The groups are shells around one centre, one inside the other: the same stretched ball of 5 dimensions in 10 sizes.
Known rows, each followed by its group:
[ 0.95  0.40 -1.36 -0.36  0.13  1.12  1.31  0.66 -1.72  1.00 -1.54  0.93
  0.41 -1.25  0.74 -1.13  0.46  0.73  0.98] -> Por
[-1.91  0.50 -1.76  0.98  0.89 -1.44  0.61 -1.28  0.62  1.76 -2.43 -1.86
  1.13 -1.14 -5.33  1.54  2.98  0.89 -0.96] -> Zoruk
[ 0.33  0.38 -1.32 -0.63  0.20  0.71  1.29  0.85 -1.63  1.33 -1.50  0.43
  0.33 -1.72  0.22 -1.07  0.96  0.11  1.22] -> Ves
[ 0.12 -0.09 -1.37  0.82 -0.08 -0.47  0.25 -0.39 -0.40  0.62 -0.93 -0.77
  0.88 -1.09 -1.80  1.01  1.84  1.33 -0.71] -> lub
[-1.34  0.17 -1.67  0.93  0.25 -1.28 -0.03 -0.83  0.86  1.46 -1.55 -0.83
  0.09 -1.75 -3.51 -0.04  1.65 -0.29  0.42] -> rom
[-1.64  0.57 -1.54  0.70  0.96 -0.97  1.05 -0.97 -0.26  1.75 -2.39 -1.86
  1.40 -1.04 -4.74  1.88  3.31  1.27 -1.25] -> Ves
[ 0.54  0.09 -1.16 -0.15 -0.21  0.56  0.64  0.72 -1.30  1.03 -0.77  0.80
 -0.23 -1.94  0.75 -1.44  0.45 -0.34  1.50] -> putim
[-0.91  0.89 -1.77  0.04  0.81  0.19  1.19 -0.28 -0.26  2.03 -2.71  0.55
 -0.08 -1.56 -2.14 -1.65  0.66 -0.43  1.56] -> rom
[ 1.82 -0.89 -0.88  1.11 -1.29  0.02 -0.79  0.25 -0.80 -0.53  1.08  0.42
  0.02 -1.45  1.47  0.14  0.46  0.96 -0.06] -> zabe
[ 2.38 -0.31 -1.11  0.11 -0.95  1.33  0.21  0.95 -1.58 -0.08  0.10  1.91
 -0.34 -1.43  3.19 -1.88 -0.89  0.52  1.47] -> zabe
[ 1.28 -0.32 -0.77  0.82 -0.60  0.56  0.11  0.20 -1.62  0.17  0.17  0.47
  0.21 -1.31  0.88  0.23  0.98  1.04 -0.16] -> lub
[ 2.55 -0.43 -0.92 -0.08 -1.14  1.51  0.14  1.31 -1.90 -0.09  0.51  2.20
 -0.68 -1.78  4.04 -2.33 -1.12  0.03  1.95] -> Por
[ 1.25  0.12 -1.59  0.65 -0.22  0.62  0.44 -0.16 -0.54  0.37 -1.23  0.99
  0.33 -0.77  0.15 -0.82 -0.06  1.28  0.45] -> rom
[-1.08  0.73 -2.02 -0.20  0.87 -0.44  1.32 -0.26  0.01  1.86 -2.89 -0.74
  0.93 -1.29 -3.21 -0.25  1.73  0.49  0.52] -> Pini
[ 0.12  0.31 -1.94 -0.18  0.10 -0.03  0.69  0.21  0.07  1.16 -1.90  0.42
  0.19 -1.51 -0.89 -1.54  0.24  0.04  1.48] -> Mok
[-0.41 -0.33 -1.22  1.04 -0.32 -1.07 -0.37 -0.42  0.12  0.74 -0.34 -0.89
  0.24 -1.75 -2.05  0.66  1.83  0.24 -0.17] -> putim
[-0.20 -0.71 -1.35  0.95 -0.80 -1.53 -0.92 -0.17  0.74  0.41  0.21 -1.00
  0.05 -2.09 -1.60  0.35  1.50 -0.16  0.23] -> Zoruk
[-1.66  1.15 -1.37 -0.04  1.37  0.21  1.88 -0.35 -1.32  2.53 -3.00 -0.45
  0.59 -1.47 -3.32 -0.09  2.37  0.08  0.40] -> Zoruk
[-1.11  1.19 -1.55 -0.16  1.27  0.57  1.94 -0.25 -1.25  2.32 -3.14  0.13
  0.52 -1.27 -2.56 -0.70  1.63  0.25  0.75] -> lub
[ 2.31  0.06 -1.26  0.05 -0.57  1.75  0.66  0.77 -1.68  0.20 -0.64  2.34
 -0.33 -1.14  2.98 -2.30 -1.20  0.66  1.65] -> Mok
[ 1.74 -0.22 -1.02  0.20 -0.61  0.96  0.47  0.69 -1.74  0.15 -0.17  0.90
  0.28 -1.27  1.78 -0.57  0.34  1.04  0.47] -> Fipim
[-1.22  1.15 -1.41 -0.38  1.32  0.51  2.13 -0.04 -1.66  2.37 -3.04 -0.37
  0.86 -1.31 -2.70 -0.07  2.29  0.47  0.34] -> Mok
[ 0.00  0.56 -1.35  0.76  0.51  0.46  1.01 -0.58 -1.03  1.18 -1.89  0.19
  0.63 -0.80 -1.73  0.19  1.34  1.25 -0.26] -> Fipim
[-0.78  1.16 -1.63 -0.55  1.14  0.80  2.02  0.15 -1.33  2.28 -3.12  0.50
  0.37 -1.43 -1.73 -1.38  1.12 -0.01  1.35] -> Fipim
[ 1.07 -0.28 -1.53  1.25 -0.52 -0.17 -0.26 -0.57  0.08 -0.01 -0.59  0.21
  0.49 -0.77 -0.69  0.21  0.51  1.53 -0.35] -> Pini
[-2.50  0.71 -1.87  0.38  1.16 -1.54  1.01 -0.95  0.58  2.30 -2.90 -2.07
  1.09 -1.54 -5.67  1.12  3.21  0.24 -0.38] -> Ves
[ 1.49 -0.34 -1.17 -0.14 -0.84  0.64  0.12  1.05 -1.15  0.35  0.02  1.20
 -0.41 -1.97  2.21 -1.80 -0.30 -0.24  1.76] -> zabe
[-0.14  0.14 -1.23 -0.22  0.03  0.02  0.75  0.58 -1.09  1.31 -1.05 -0.09
  0.15 -2.01 -0.54 -0.65  1.36 -0.24  1.01] -> Por
[-1.06  0.77 -1.53  1.03  0.91 -0.20  0.98 -1.15 -0.31  1.69 -2.48 -0.42
  0.67 -0.86 -3.63  0.52  1.92  0.97 -0.45] -> rom
[-1.04  0.52 -1.45  0.08  0.65 -0.37  1.08 -0.15 -0.68  1.74 -2.01 -0.83
  0.70 -1.58 -2.70  0.27  2.20  0.29  0.19] -> putim
[-0.85  0.72 -1.73  0.96  0.88 -0.31  1.01 -1.17 -0.09  1.48 -2.63 -0.63
  1.02 -0.61 -3.76  0.77  1.92  1.46 -0.72] -> Pini
[ 1.06 -1.05 -0.73  1.25 -1.38 -0.66 -1.22  0.19 -0.41 -0.28  1.48 -0.07
 -0.35 -2.05  0.77  0.24  0.91  0.06  0.14] -> Pini
[-0.34  0.81 -1.85 -0.55  0.62  0.53  1.37  0.34 -0.55  1.87 -2.61  0.92
 -0.09 -1.68 -0.90 -2.29  0.16 -0.52  2.13] -> Mok
[-1.16  0.16 -1.46  0.89  0.42 -1.16  0.41 -0.82  0.04  1.26 -1.57 -1.68
  1.10 -1.24 -3.90  1.65  2.85  1.04 -1.04] -> Fipim
[ 1.38 -0.35 -0.84  0.44 -0.77  0.67  0.02  0.63 -1.51  0.28  0.30  1.00
 -0.33 -1.77  1.75 -0.92  0.27  0.16  0.92] -> zabe
[ 1.00 -0.04 -1.57 -0.28 -0.49  0.47  0.33  0.81 -0.53  0.72 -0.82  1.24
 -0.42 -1.91  1.30 -2.33 -0.54 -0.47  2.17] -> Fipim
[ 0.03 -0.01 -0.78  1.00 -0.02 -0.03  0.39 -0.30 -1.42  0.82 -0.48 -0.54
  0.58 -1.31 -1.31  1.22  2.22  1.04 -0.84] -> Mok
[ 2.00 -0.40 -0.87  0.69 -0.79  0.91  0.16  0.41 -1.76 -0.19  0.26  0.84
  0.35 -1.05  1.80  0.01  0.46  1.48 -0.12] -> Zoruk
[ 0.22 -0.85 -1.09  1.64 -0.90 -1.39 -1.10 -0.63  0.38 -0.06  0.63 -1.16
  0.42 -1.52 -1.69  1.52  1.90  0.89 -0.99] -> Zoruk
[-0.53  0.74 -1.22  0.55  0.81  0.43  1.34 -0.50 -1.39  1.61 -2.13 -0.11
  0.69 -1.01 -2.21  0.39  1.92  0.98 -0.29] -> lub
[ 0.30 -0.12 -1.35  0.75 -0.15 -0.34  0.26 -0.27 -0.51  0.55 -0.85 -0.62
  0.84 -1.11 -1.44  0.86  1.68  1.31 -0.59] -> lub
[ 0.75 -0.80 -1.62  0.56 -1.13 -1.02 -0.96  0.28  0.87  0.03  0.26 -0.02
 -0.24 -2.03  0.06 -0.95  0.14 -0.26  1.18] -> Ves
[ 1.85 -0.66 -0.92  1.10 -0.97  0.28 -0.33  0.08 -1.16 -0.46  0.58  0.23
  0.54 -0.99  1.03  0.75  0.85  1.75 -0.72] -> Ves
[-1.00  0.11 -1.89  0.53  0.19 -1.27  0.16 -0.55  0.90  1.26 -1.72 -1.04
  0.54 -1.57 -3.26  0.09  1.64  0.19  0.31] -> Por
[ 0.54  0.04 -1.29  0.97 -0.15  0.15  0.21 -0.40 -0.57  0.60 -0.90  0.37
  0.22 -1.09 -0.76 -0.12  0.79  0.92  0.05] -> putim
[ 1.07  0.43 -1.19 -0.66  0.00  1.51  1.31  1.09 -2.05  1.19 -1.29  1.68
 -0.28 -1.75  1.88 -2.32 -0.22 -0.23  2.07] -> Por
[-0.56  0.10 -1.49  1.00  0.10 -0.74  0.08 -0.71  0.23  1.06 -1.27 -0.51
  0.31 -1.39 -2.54  0.22  1.49  0.42  0.01] -> putim
[ 0.21 -0.87 -1.10  1.41 -0.82 -1.46 -0.90 -0.46  0.17 -0.08  0.55 -1.60
  0.81 -1.46 -1.85  2.04  2.37  1.24 -1.34] -> Pini
[ 1.37 -0.56 -1.23  1.06 -0.85 -0.10 -0.42 -0.10 -0.39 -0.20  0.14  0.18
  0.36 -1.12  0.28  0.25  0.61  1.28 -0.23] -> zabe
[ 0.04 -0.58 -1.04  0.73 -0.58 -0.98 -0.32  0.06 -0.44  0.43  0.18 -1.21
  0.60 -1.80 -1.27  1.22  2.22  0.62 -0.54] -> rom

New rows, each followed by its group:
[ 0.34 -0.66 -1.71  0.32 -0.89 -1.18 -0.70  0.31  0.87  0.31 -0.12 -0.42
  0.00 -2.07 -0.59 -0.71  0.59 -0.27  1.07] -> Pini
[-0.74 -0.11 -1.26  1.48  0.10 -1.19 -0.07 -1.08  0.08  0.79 -0.91 -1.58
  1.00 -1.06 -3.58  2.07  2.76  1.40 -1.53] -> Zoruk
[-0.92  0.29 -1.71 -0.13  0.41 -0.76  0.83  0.02 -0.09  1.53 -1.90 -1.07
  0.79 -1.68 -2.65  0.14  2.03  0.25  0.38] -> rom
[-1.18 -0.10 -1.83  1.36  0.05 -1.82 -0.46 -1.21  1.49  0.97 -1.33 -1.45
  0.57 -1.36 -4.21  0.93  1.96  0.52 -0.48] -> Pini
[ 1.18 -0.54 -1.23  0.97 -0.78 -0.20 -0.37 -0.07 -0.40 -0.10  0.08 -0.01
  0.42 -1.20  0.05  0.36  0.83  1.21 -0.26] -> putim
[ 2.82 -0.37 -0.82 -0.17 -1.17  1.91  0.25  1.48 -2.26 -0.10  0.58  2.68
 -0.89 -1.81  4.77 -2.77 -1.48 -0.11  2.26] -> rom
[ 0.51 -0.05 -1.27  1.10 -0.29  0.02 -0.06 -0.43 -0.35  0.56 -0.66  0.48
 -0.04 -1.26 -0.64 -0.38  0.58  0.58  0.29] -> Por
[ 0.26 -0.30 -1.22  0.10 -0.56 -0.29 -0.06  0.60 -0.48  0.80 -0.21  0.18
 -0.32 -2.26  0.19 -1.08  0.70 -0.65  1.39] -> Por
[-1.14  0.89 -1.50  0.13  0.90  0.16  1.28 -0.30 -0.70  2.14 -2.53  0.22
  0.02 -1.64 -2.37 -1.07  1.28 -0.39  1.15] -> Mok
[ 1.38 -0.71 -0.98  1.34 -1.15 -0.06 -0.92 -0.06 -0.33 -0.22  0.80  0.79
 -0.48 -1.60  1.02 -0.56  0.03  0.32  0.50] -> rom
[-0.09 -0.35 -1.11  1.52 -0.36 -0.89 -0.45 -0.76 -0.04  0.46 -0.22 -0.80
  0.42 -1.32 -2.04  1.20  1.87  0.91 -0.83] -> Fipim
[-1.49  0.27 -1.59  0.82  0.45 -1.22  0.27 -0.81  0.50  1.58 -1.73 -1.16
  0.42 -1.66 -3.83  0.48  2.18  0.03  0.01] -> lub
[ 0.68  0.24 -1.68  0.51  0.02  0.35  0.58 -0.24 -0.35  0.72 -1.58  0.61
  0.42 -0.91 -0.67 -0.71  0.32  1.05  0.47] -> Zoruk
[-0.22 -0.50 -1.22  1.33 -0.49 -1.25 -0.63 -0.60  0.31  0.43 -0.07 -1.12
  0.43 -1.55 -2.17  1.17  1.95  0.66 -0.67] -> zabe
[ 0.01  0.67 -1.84 -0.32  0.51  0.50  1.30  0.18 -0.59  1.51 -2.45  0.63
  0.33 -1.31 -0.96 -1.53  0.41  0.27  1.37] -> Por
[ 0.78  0.10 -1.58 -0.12 -0.20  0.41  0.62  0.50 -0.68  0.79 -1.21  0.69
  0.16 -1.49  0.34 -1.32  0.19  0.32  1.25] -> putim
[ 0.29 -0.55 -1.24  1.08 -0.60 -0.93 -0.48 -0.32  0.02  0.22 -0.03 -0.87
  0.55 -1.43 -1.41  1.03  1.69  0.94 -0.59] -> putim
[ 1.34  0.64 -1.16 -0.12  0.22  1.95  1.49  0.54 -2.28  1.06 -1.62  1.99
 -0.06 -1.06  1.62 -1.87 -0.28  0.64  1.35] -> Mok
[-0.64 -0.28 -1.04  0.72 -0.20 -1.02 -0.08 -0.13 -0.41  0.96 -0.31 -1.22
  0.41 -1.95 -2.05  0.98  2.40  0.14 -0.28] -> Mok
[ 1.66 -1.00 -1.05  1.37 -1.48 -0.33 -1.31  0.04  0.03 -0.55  1.19  0.71
 -0.51 -1.67  1.33 -0.58 -0.17  0.31  0.55] -> Ves
[ 2.69 -1.36 -0.82  0.93 -1.98  0.07 -1.32  0.81 -0.74 -1.13  2.04  0.85
 -0.33 -1.76  3.20 -0.48 -0.32  0.66  0.51] -> Mok
[-0.20 -0.07 -1.74 -0.20 -0.23 -0.66  0.22  0.44  0.23  1.09 -1.13 -0.26
  0.09 -2.08 -1.01 -1.10  0.83 -0.48  1.42] -> Ves
[ 0.06  0.14 -1.30  0.38 -0.11  0.11  0.29  0.11 -0.52  1.12 -0.96  0.69
 -0.41 -1.87 -0.36 -1.38  0.42 -0.47  1.38] -> Por
[ 1.51 -0.56 -1.63  0.67 -1.09 -0.07 -0.72  0.25  0.45 -0.10  0.02  1.21
 -0.55 -1.63  1.25 -1.88 -0.95 -0.02  1.60] -> Pini
[-0.13 -0.32 -1.22  0.83 -0.27 -0.88 -0.07 -0.26 -0.28  0.61 -0.44 -1.14
  0.74 -1.48 -1.90  1.20  2.17  0.89 -0.66] -> lub
[ 1.75 -0.90 -0.96  1.24 -1.38 -0.05 -1.05  0.15 -0.39 -0.48  1.11  0.79
 -0.42 -1.61  1.56 -0.52 -0.07  0.45  0.46] -> Por
[ 0.58  0.15 -1.09  0.69 -0.13  0.60  0.40 -0.04 -1.11  0.84 -0.80  0.95
 -0.23 -1.43  0.13 -0.92  0.43  0.26  0.78] -> Por
[-0.58  0.48 -1.78  0.10  0.41 -0.23  0.77 -0.15  0.01  1.55 -2.11  0.06
  0.18 -1.57 -1.96 -1.06  0.88 -0.10  1.14] -> putim
[ 1.43 -1.41 -1.00  1.05 -1.83 -1.04 -1.68  0.48  0.29 -0.68  1.86 -0.12
 -0.42 -2.24  1.29 -0.17  0.41 -0.12  0.57] -> Pini
[ 1.70 -0.46 -1.21  0.00 -0.88  0.53  0.09  0.90 -1.11  0.06  0.07  0.83
  0.05 -1.65  1.93 -1.06  0.03  0.48  1.05] -> Fipim
[ 0.05  0.78 -1.44 -0.09  0.69  0.91  1.59  0.07 -1.49  1.55 -2.32  0.56
  0.53 -1.09 -0.94 -0.75  1.02  0.76  0.64] -> putim
[ 0.21  0.16 -1.10  0.10  0.06  0.33  0.83  0.34 -1.44  1.07 -1.02 -0.02
  0.42 -1.56 -0.45 -0.09  1.48  0.50  0.34] -> putim
[ 0.45 -0.11 -1.55  0.97 -0.32 -0.31 -0.14 -0.44  0.18  0.49 -0.86  0.20
  0.17 -1.20 -1.06 -0.36  0.56  0.70  0.31] -> lub
[-0.98  0.83 -1.30  0.44  0.96  0.20  1.39 -0.53 -1.17  1.88 -2.36 -0.31
  0.64 -1.18 -2.76  0.29  2.10  0.66 -0.09] -> zabe
[-0.16 -0.28 -0.95  1.49 -0.25 -0.74 -0.29 -0.72 -0.44  0.55 -0.19 -0.87
  0.48 -1.33 -2.06  1.45  2.17  0.97 -1.02] -> Zoruk
[ 2.59 -1.54 -0.83  0.88 -2.14 -0.24 -1.55  0.91 -0.50 -1.21  2.30  0.58
 -0.36 -1.97  3.13 -0.41 -0.20  0.44  0.57] -> Pini
[-0.19  0.66 -1.18  0.57  0.62  0.62  1.20 -0.39 -1.42  1.44 -1.90  0.29
  0.46 -1.05 -1.53 -0.04  1.45  0.85  0.02] -> lub
[ 1.20 -0.86 -0.95  0.89 -1.24 -0.38 -0.89  0.36 -0.40 -0.15  1.01  0.27
 -0.33 -1.96  1.05 -0.35  0.49  0.05  0.58] -> lub
[ 1.36 -0.70 -1.17  1.06 -0.97 -0.30 -0.56 -0.02 -0.37 -0.30  0.42 -0.10
  0.43 -1.23  0.28  0.53  0.85  1.27 -0.39] -> lub
[ 0.00 -0.89 -1.40  1.23 -1.06 -1.69 -1.37 -0.30  1.17  0.13  0.55 -0.77
 -0.22 -2.11 -1.37  0.09  1.04 -0.29  0.40] -> Pini
[-0.90  0.35 -1.58 -0.08  0.40 -0.52  0.80  0.06 -0.30  1.63 -1.80 -0.63
  0.41 -1.84 -2.24 -0.34  1.72 -0.15  0.76] -> zabe
[ 1.90 -0.45 -0.72  0.30 -1.05  1.08 -0.09  0.99 -1.77  0.11  0.70  1.75
 -0.79 -1.98  3.11 -1.79 -0.49 -0.27  1.61] -> rom
[ 2.30 -0.93 -1.06  1.08 -1.40  0.21 -0.80  0.29 -0.66 -0.79  1.01  0.73
  0.09 -1.21  1.95 -0.12 -0.05  1.28  0.02] -> Por
[-0.23 -0.46 -1.50  1.74 -0.45 -1.45 -0.83 -1.12  1.00  0.29 -0.39 -1.07
  0.50 -1.18 -2.85  1.23  1.67  1.02 -0.88] -> rom
[ 2.70 -0.62 -0.97  0.25 -1.29  1.23 -0.17  1.08 -1.57 -0.42  0.75  1.92
 -0.48 -1.56  3.77 -1.79 -1.00  0.46  1.43] -> lub
[-0.74  0.35 -1.99  0.30  0.34 -0.74  0.49 -0.41  0.67  1.39 -2.12 -0.38
  0.38 -1.47 -2.68 -0.68  1.03  0.10  0.83] -> Zoruk
[ 0.83 -0.44 -0.96  0.33 -0.70  0.02 -0.02  0.59 -1.13  0.39  0.20  0.09
  0.06 -1.89  0.69 -0.23  1.02  0.21  0.53] -> lub
[-0.85  0.85 -1.40  0.68  1.03  0.14  1.43 -0.84 -1.05  1.70 -2.56 -0.57
  1.07 -0.73 -3.27  0.94  2.32  1.41 -0.78] -> Zoruk
[-1.08  0.39 -1.55  0.96  0.60 -0.82  0.61 -0.97  0.02  1.39 -1.96 -1.20
  0.96 -1.04 -3.84  1.20  2.42  1.08 -0.82] -> zabe
[-0.12  0.60 -1.75 -0.13  0.45  0.34  1.11  0.07 -0.51  1.48 -2.24  0.52
  0.24 -1.39 -1.15 -1.35  0.56  0.15  1.26] -> putim
[ 0.85 -0.52 -1.12  1.10 -0.83 -0.26 -0.63 -0.10 -0.20  0.17  0.27  0.45
 -0.32 -1.67  0.21 -0.50  0.39  0.17  0.54] -> Fipim
[ 0.44 -0.51 -1.56  1.06 -0.79 -0.88 -0.82 -0.30  0.82  0.25 -0.15  0.08
 -0.23 -1.69 -0.78 -0.66  0.30  0.01  0.75] -> Mok
[-0.99  0.01 -1.40  0.60  0.09 -1.08  0.12 -0.34  0.13  1.29 -1.10 -1.05
  0.36 -1.86 -2.73  0.41  2.05 -0.06  0.16] -> putim
[ 2.09  0.54 -1.15 -0.50 -0.05  2.44  1.55  1.07 -2.64  0.79 -1.36  2.62
 -0.23 -1.14  3.13 -2.60 -0.99  0.57  1.91] -> Pini
[ 0.99  0.06 -1.43  0.50 -0.18  0.46  0.51  0.00 -0.81  0.49 -1.07  0.52
  0.48 -0.97 -0.06 -0.37  0.54  1.20  0.23] -> zabe
[-0.08  0.00 -1.69  1.19 -0.03 -0.73 -0.04 -0.88  0.53  0.66 -1.30 -0.47
  0.61 -0.95 -2.46  0.48  1.24  1.14 -0.39] -> Mok
[ 1.53 -0.25 -1.46  0.16 -0.75  0.55  0.02  0.61 -0.55  0.24 -0.37  1.36
 -0.34 -1.60  1.67 -1.90 -0.66  0.10  1.63] -> putim
[ 1.30 -0.97 -1.16  1.44 -1.30 -0.71 -1.22 -0.20  0.25 -0.50  0.94  0.00
 -0.02 -1.49  0.28  0.25  0.51  0.77 -0.11] -> Fipim
[ 1.88 -0.84 -0.97  0.62 -1.30  0.17 -0.60  0.66 -0.89 -0.38  0.94  0.64
 -0.11 -1.69  2.02 -0.51  0.14  0.56  0.57] -> putim
[ 1.17 -0.49 -1.62  0.82 -0.91 -0.30 -0.64 -0.01  0.49  0.02 -0.18  0.73
 -0.25 -1.48  0.39 -1.21 -0.39  0.29  1.04] -> Mok
